The same things were measured in two ways. Each way mixes the same 9 hidden numbers, adds some noise and spreads widely along 5 directions of its own, which tell nothing about the thing.
In the rows, zero is written as 128.
Some things both ways: the first way, then the second way.
[140,110,117,131,150,142,136,86,167,152,102,118,121,118,129,99,118,109,146,108,140,129,99,146,138]
[136,72,122,126,163,163,139,148,146,71,106,145,120,154,156]

[107,134,111,104,81,127,105,126,88,151,120,145,111,106,126,77,133,97,98,123,157,150,166,137,130]
[137,123,123,148,132,167,120,118,104,107,88,146,118,83,178]

[101,148,140,152,126,136,147,113,136,137,144,138,156,117,124,125,117,156,110,118,111,148,129,129,97]
[140,92,123,121,147,114,105,169,140,163,129,156,129,142,113]

[98,132,152,92,129,125,97,183,98,153,125,122,174,114,84,177,148,160,88,163,108,135,133,112,123]
[130,133,142,149,132,94,140,153,130,120,101,164,123,152,108]

[113,165,151,111,89,130,92,113,81,146,103,112,153,94,93,133,135,127,110,148,126,126,151,124,93]
[150,121,121,142,162,132,108,104,105,111,145,118,114,106,130]

[104,116,100,142,195,136,125,189,177,135,127,112,123,84,59,166,108,152,128,141,83,145,111,109,189]
[107,150,148,93,153,69,151,140,91,126,81,132,124,140,123]

[128,114,141,86,120,84,67,192,102,94,99,124,163,147,76,183,134,116,91,146,85,101,147,115,152]
[77,124,85,107,101,92,153,112,93,132,134,143,62,170,181]

[109,113,117,104,142,150,154,172,116,195,121,146,145,120,152,108,135,113,98,122,174,147,135,132,144]
[126,142,123,113,114,145,142,102,128,137,106,122,134,150,145]

[134,124,141,120,99,149,148,117,125,148,115,139,144,141,155,67,119,107,113,110,138,141,129,138,108]
[143,108,133,142,141,157,134,115,124,90,97,114,104,100,135]

[109,111,132,144,184,133,184,162,177,144,129,146,172,96,112,167,134,167,120,143,110,134,113,141,146]
[106,128,128,107,108,95,130,109,82,124,141,178,134,169,123]

[136,144,139,161,157,130,143,116,126,116,132,120,142,166,169,99,97,109,132,93,111,115,128,121,102]
[118,147,144,150,132,152,112,107,145,94,135,90,78,95,145]

[134,112,140,169,155,132,141,120,176,106,129,117,135,119,110,100,125,138,134,134,102,131,122,120,124]
[91,124,143,152,135,109,159,126,91,113,102,138,119,119,115]

[118,127,145,89,131,140,84,146,86,193,96,81,160,100,90,187,159,153,128,164,116,112,103,124,128]
[136,135,111,154,143,117,130,118,143,119,128,120,112,157,132]

[108,132,140,123,123,180,155,142,148,192,138,131,160,143,134,95,123,167,113,114,127,168,90,130,111]
[136,109,127,123,142,120,116,122,130,146,101,72,137,109,116]

[137,112,133,136,107,145,133,105,103,122,83,96,104,39,122,113,156,91,163,152,129,106,150,151,138]
[124,144,127,108,115,140,140,107,87,110,132,147,131,106,136]

[114,93,182,106,134,129,114,115,146,117,153,116,187,122,115,123,131,153,92,149,77,158,100,91,85]
[133,88,147,123,140,80,131,156,124,105,93,156,162,179,166]

[178,78,126,184,173,86,138,175,154,92,113,111,147,150,112,142,134,125,138,139,89,84,146,99,172]
[74,136,153,160,62,158,150,102,97,99,83,130,114,89,141]

[97,130,167,88,89,166,105,135,83,170,138,120,152,153,154,110,149,150,107,133,127,146,111,131,80]
[131,133,138,164,117,107,113,149,154,121,105,120,107,124,135]

[118,143,120,137,114,148,137,157,146,140,114,144,129,134,113,70,103,115,105,104,134,151,145,123,138]
[133,108,146,115,162,170,144,133,108,117,73,89,121,51,104]

[92,162,120,123,136,147,127,186,68,134,126,118,113,85,141,114,106,82,112,116,120,132,169,114,140]
[93,221,139,152,137,166,141,64,69,148,110,135,59,41,183]

[118,107,140,144,123,169,159,95,141,136,134,115,119,118,186,94,119,122,159,91,110,140,92,148,104]
[137,142,134,138,126,148,126,122,143,88,81,123,103,96,105]

[132,116,119,138,122,87,86,123,130,112,124,122,133,116,81,125,127,118,105,137,112,128,156,102,138]
[112,134,119,156,147,139,153,96,93,119,90,120,130,119,137]

[148,101,104,135,128,116,131,160,148,144,79,129,136,128,111,154,125,113,141,104,150,99,126,151,168]
[104,90,57,97,119,185,192,101,130,166,108,125,83,150,95]

Other things, the second way, with their names:
K_107: [101,134,124,65,90,158,116,73,86,142,130,73,155,109,124]
K_29: [112,164,113,170,157,110,179,98,121,133,104,117,69,141,132]
K_171: [146,107,81,151,174,152,183,114,161,131,68,95,117,155,47]
K_376: [129,132,170,142,112,136,116,83,72,18,93,105,137,67,89]
K_764: [96,136,137,151,151,124,150,125,119,119,119,130,78,105,125]
K_387: [142,110,92,79,112,95,94,128,123,155,138,107,121,142,142]
K_250: [100,122,135,87,84,82,71,116,98,141,148,119,130,149,204]
K_929: [127,122,139,102,134,137,124,147,124,181,85,112,140,88,96]
K_726: [97,163,137,147,152,105,120,114,114,175,137,121,111,113,109]
K_348: [98,122,126,119,144,188,159,119,109,145,134,62,155,76,106]
K_789: [95,137,140,156,139,83,115,123,113,119,129,107,76,119,191]
K_767: [148,85,136,112,125,158,73,146,168,134,103,92,135,105,147]
K_882: [127,85,109,90,154,128,136,191,177,147,100,118,73,145,156]
K_196: [140,80,124,96,139,191,142,163,139,166,102,132,178,95,87]
K_889: [83,187,110,130,132,106,166,78,61,132,130,118,97,121,147]
K_797: [156,63,111,85,176,105,128,166,124,133,90,95,104,111,101]
K_160: [131,152,163,150,106,72,103,121,134,71,114,109,120,133,122]
K_689: [92,120,125,122,135,127,145,137,118,111,138,118,89,113,114]
K_396: [118,90,112,149,133,200,164,135,148,91,105,108,141,118,113]
K_272: [98,135,115,137,85,109,134,108,155,131,147,130,144,198,106]
K_357: [137,138,91,136,147,99,102,92,119,136,153,159,69,161,172]
K_819: [164,115,147,145,129,108,100,120,109,64,111,129,106,98,148]
K_134: [96,145,70,131,150,101,160,109,102,147,163,196,53,190,179]
K_562: [128,107,124,92,125,159,108,123,119,91,132,112,108,107,127]
K_440: [118,108,117,98,102,66,105,120,129,80,163,107,89,175,115]
K_119: [151,131,112,102,160,104,166,149,119,113,80,166,94,150,129]
K_50: [121,147,124,140,113,127,124,108,121,165,84,130,110,118,143]
K_100: [88,130,116,77,88,179,124,82,116,130,116,64,107,91,101]
K_121: [130,151,121,106,121,104,115,134,118,111,118,139,115,120,129]
K_696: [142,107,114,130,131,153,136,95,105,102,78,113,98,104,149]
K_959: [181,158,123,168,154,181,113,99,145,164,86,70,170,63,90]
K_598: [123,112,120,96,108,154,126,121,130,124,102,87,124,103,113]
K_612: [85,177,142,159,114,89,147,104,95,130,110,100,82,102,158]
K_887: [122,109,108,97,112,119,122,128,112,132,103,110,120,112,96]
K_857: [131,99,117,127,119,152,143,142,143,131,107,151,144,158,162]
K_548: [143,117,109,70,87,186,67,98,117,150,128,139,141,106,127]
K_255: [97,166,124,149,143,146,183,86,129,150,92,89,123,129,72]
K_82: [106,121,109,139,118,115,85,147,132,113,146,141,72,117,198]
K_416: [100,85,141,105,132,134,119,157,100,83,108,126,128,93,146]
K_952: [146,137,105,193,161,159,150,84,145,176,98,78,139,124,99]
K_974: [130,72,105,65,156,149,144,153,121,127,121,149,119,142,107]
K_788: [110,132,139,202,141,130,144,153,162,84,106,153,96,139,155]
K_803: [134,109,143,98,110,115,95,135,129,90,145,128,126,126,128]
K_633: [134,112,119,106,113,105,76,172,177,142,131,103,97,129,138]
K_623: [117,135,108,95,114,141,134,116,113,160,89,107,110,105,123]
K_13: [126,57,111,137,146,183,162,184,184,121,100,155,118,151,166]
K_606: [120,81,152,82,134,172,127,204,164,122,112,129,164,105,119]
K_553: [164,110,114,140,155,135,121,130,156,123,119,119,142,145,103]
K_368: [85,123,139,118,96,100,148,152,139,95,96,102,139,151,82]
K_836: [160,98,114,149,127,76,106,149,145,91,102,172,97,142,97]
K_30: [115,84,126,110,111,171,89,137,151,122,116,93,136,124,179]
K_529: [101,133,138,138,93,73,89,121,95,96,179,182,83,133,153]
K_827: [139,128,139,118,151,97,119,125,105,104,93,109,116,99,73]
K_172: [105,126,128,134,118,113,155,141,145,114,78,113,105,145,118]
K_983: [98,145,159,116,111,172,119,131,133,116,130,112,145,80,109]
K_995: [120,102,140,136,92,169,102,139,131,98,110,151,104,81,121]
K_619: [127,96,128,127,149,149,145,145,141,103,89,126,125,140,124]
K_349: [126,118,104,112,140,174,141,115,141,151,111,111,132,142,156]
K_877: [129,113,151,141,79,180,125,123,115,90,92,140,187,103,129]
K_825: [117,103,103,111,164,167,176,185,165,170,96,145,125,133,114]
K_314: [115,104,131,127,130,128,119,171,112,102,110,185,88,101,142]
K_117: [98,157,149,117,152,107,142,110,62,133,106,130,111,88,124]
K_891: [134,94,108,107,135,156,130,158,173,187,129,137,113,137,130]
K_9: [96,109,117,124,93,102,100,111,101,160,159,187,135,181,141]
K_886: [99,154,137,152,161,137,154,124,101,107,109,137,118,111,148]
K_448: [124,154,133,160,78,169,136,111,160,157,124,133,159,147,134]
K_684: [115,66,100,108,115,182,96,152,174,160,173,133,86,113,91]
K_296: [124,135,117,120,140,117,116,106,100,158,105,117,86,106,140]
K_303: [133,79,109,85,80,165,75,124,145,120,143,81,107,103,152]
K_135: [100,106,109,164,110,106,116,113,140,100,131,121,80,138,84]
K_570: [132,120,154,154,144,147,127,179,121,106,84,201,148,114,195]
K_343: [132,90,144,135,89,154,91,181,144,122,99,165,160,106,143]
K_586: [151,105,103,127,122,186,160,115,130,156,42,119,154,114,129]
K_719: [116,126,98,112,130,183,154,75,80,127,101,113,113,97,137]
K_401: [120,91,125,102,151,145,119,170,151,162,118,141,117,132,118]
K_483: [156,86,128,121,135,143,74,161,167,102,98,93,118,84,123]
K_893: [109,135,120,116,121,113,130,114,108,125,117,104,113,112,111]
K_912: [125,120,127,113,136,162,133,136,159,93,136,67,138,111,107]
K_104: [89,142,129,135,126,142,120,110,144,118,184,77,121,140,168]
K_824: [141,136,118,136,124,101,110,124,116,99,128,145,93,136,172]
K_855: [103,147,139,156,148,137,142,76,79,92,139,104,132,106,132]
K_37: [167,120,110,126,133,122,110,98,99,123,94,106,127,116,166]
K_862: [148,96,138,111,164,90,127,153,134,129,97,90,91,111,137]

Some of these things the first way, each followed by its name:
[143,121,99,150,110,104,134,104,127,141,119,124,129,93,114,101,116,119,125,118,96,139,139,117,154]  K_37
[129,119,146,133,121,156,126,186,133,135,96,123,145,158,134,132,124,111,130,100,160,108,127,134,120]  K_100
[176,80,113,223,195,45,129,65,158,64,140,106,131,125,137,159,132,120,158,127,89,74,143,105,137]  K_272
[120,124,141,162,158,148,158,120,132,124,132,117,127,114,163,108,129,118,144,123,133,123,133,138,112]  K_983
[111,133,161,111,67,152,100,99,48,200,131,85,163,78,130,133,164,165,127,156,116,144,118,104,84]  K_959
[127,98,134,131,131,134,117,128,150,114,137,130,123,160,151,90,117,118,124,100,121,135,116,126,118]  K_172
[104,125,112,103,119,121,98,134,148,175,133,152,154,169,113,131,115,149,91,96,162,154,107,131,120]  K_171
[115,141,85,142,129,138,128,119,113,235,130,132,130,123,122,85,134,145,109,119,184,158,134,120,143]  K_952
[117,129,116,140,154,177,159,100,156,193,112,125,109,88,124,70,140,130,144,137,172,147,112,154,135]  K_855
[132,99,125,135,121,164,129,155,131,153,96,77,121,71,109,157,140,141,175,129,90,118,94,128,156]  K_623
[122,116,107,124,127,129,99,123,118,140,107,108,105,83,105,135,133,113,143,127,126,124,130,137,150]  K_825
[92,135,136,150,133,156,167,164,149,142,157,145,160,128,136,112,105,164,103,108,98,171,118,112,114]  K_929
[134,70,122,133,109,154,174,119,146,177,133,128,145,102,164,90,133,137,133,99,121,161,94,127,136]  K_586
[136,108,118,154,172,138,110,158,137,166,103,85,124,103,99,149,137,124,150,135,142,110,120,105,155]  K_255
[160,96,117,161,151,103,172,141,175,117,121,139,165,144,132,121,95,130,121,99,73,130,116,112,157]  K_696
[131,150,155,156,88,180,150,93,114,153,94,114,135,137,178,116,132,126,172,94,169,96,112,176,71]  K_684
[131,160,82,155,141,111,126,172,145,143,109,147,118,145,83,92,92,112,100,106,119,137,160,113,179]  K_862
[135,105,106,122,150,126,129,159,132,124,84,99,121,55,89,164,119,104,151,134,80,114,124,127,186]  K_119
[132,124,132,119,116,119,117,118,97,131,107,111,137,96,123,135,135,117,132,140,92,118,136,130,134]  K_824
[134,95,106,152,141,89,158,131,141,150,141,171,150,136,137,89,148,130,89,139,158,138,168,128,148]  K_877
[119,141,134,136,123,98,123,132,142,129,148,145,189,187,114,157,102,184,97,110,56,140,104,113,111]  K_483
[113,126,100,136,126,161,132,134,141,173,103,127,97,100,115,101,140,130,149,124,158,133,124,161,156]  K_893
[117,141,142,204,141,148,131,61,134,89,155,99,101,94,162,87,104,112,162,98,104,132,132,110,79]  K_726
[115,144,112,132,151,175,140,155,136,172,100,118,104,108,118,108,125,124,149,122,147,128,118,157,155]  K_764
[131,103,117,181,148,130,179,113,175,114,141,151,124,120,166,74,109,108,129,90,138,139,137,132,127]  K_107
[127,136,136,120,71,120,87,149,79,129,92,125,130,134,112,134,153,113,122,133,156,97,169,148,117]  K_995
[116,151,118,130,130,121,132,146,117,145,109,148,138,127,114,118,131,116,105,131,156,121,163,145,132]  K_803
[122,127,120,130,138,136,115,141,111,153,115,119,117,125,120,111,147,123,128,143,138,122,140,139,144]  K_160
[128,109,148,143,108,118,96,144,91,111,126,87,142,104,124,144,127,118,133,121,89,119,138,90,114]  K_50
[131,146,98,178,140,59,100,126,139,45,131,149,116,132,94,141,97,107,114,110,80,109,180,124,149]  K_314
[98,131,98,115,131,119,124,141,107,140,123,138,116,87,116,148,134,135,124,134,102,134,140,149,163]  K_121
[114,160,119,125,123,95,94,180,87,150,113,137,165,143,99,161,118,119,82,122,147,115,168,109,131]  K_891
[98,120,108,126,125,119,119,94,119,130,154,147,97,81,135,66,127,104,104,129,131,169,160,130,132]  K_570
[85,142,171,116,88,122,139,153,96,121,146,161,205,143,162,171,114,142,75,98,127,141,139,122,62]  K_548
[116,123,140,130,155,140,139,136,140,130,144,128,151,148,154,100,99,118,110,98,102,150,113,107,114]  K_29
[121,143,132,134,124,133,88,122,114,123,132,115,109,144,119,78,112,111,118,122,113,137,138,114,119]  K_789
[138,118,101,133,106,133,109,146,117,154,89,128,105,119,113,101,138,101,133,118,167,116,155,148,157]  K_598
[142,116,166,117,135,152,92,66,87,147,109,66,122,104,141,109,161,111,162,160,127,102,110,126,89]  K_104
[113,129,147,101,102,151,137,81,113,156,135,156,131,159,187,47,135,107,105,114,169,150,131,160,80]  K_912
[144,94,162,137,146,87,112,132,68,137,135,94,180,118,145,169,162,127,111,162,114,95,153,83,105]  K_448
[149,92,115,156,160,74,81,140,155,93,123,120,124,150,79,153,144,137,124,149,107,97,144,120,159]  K_368
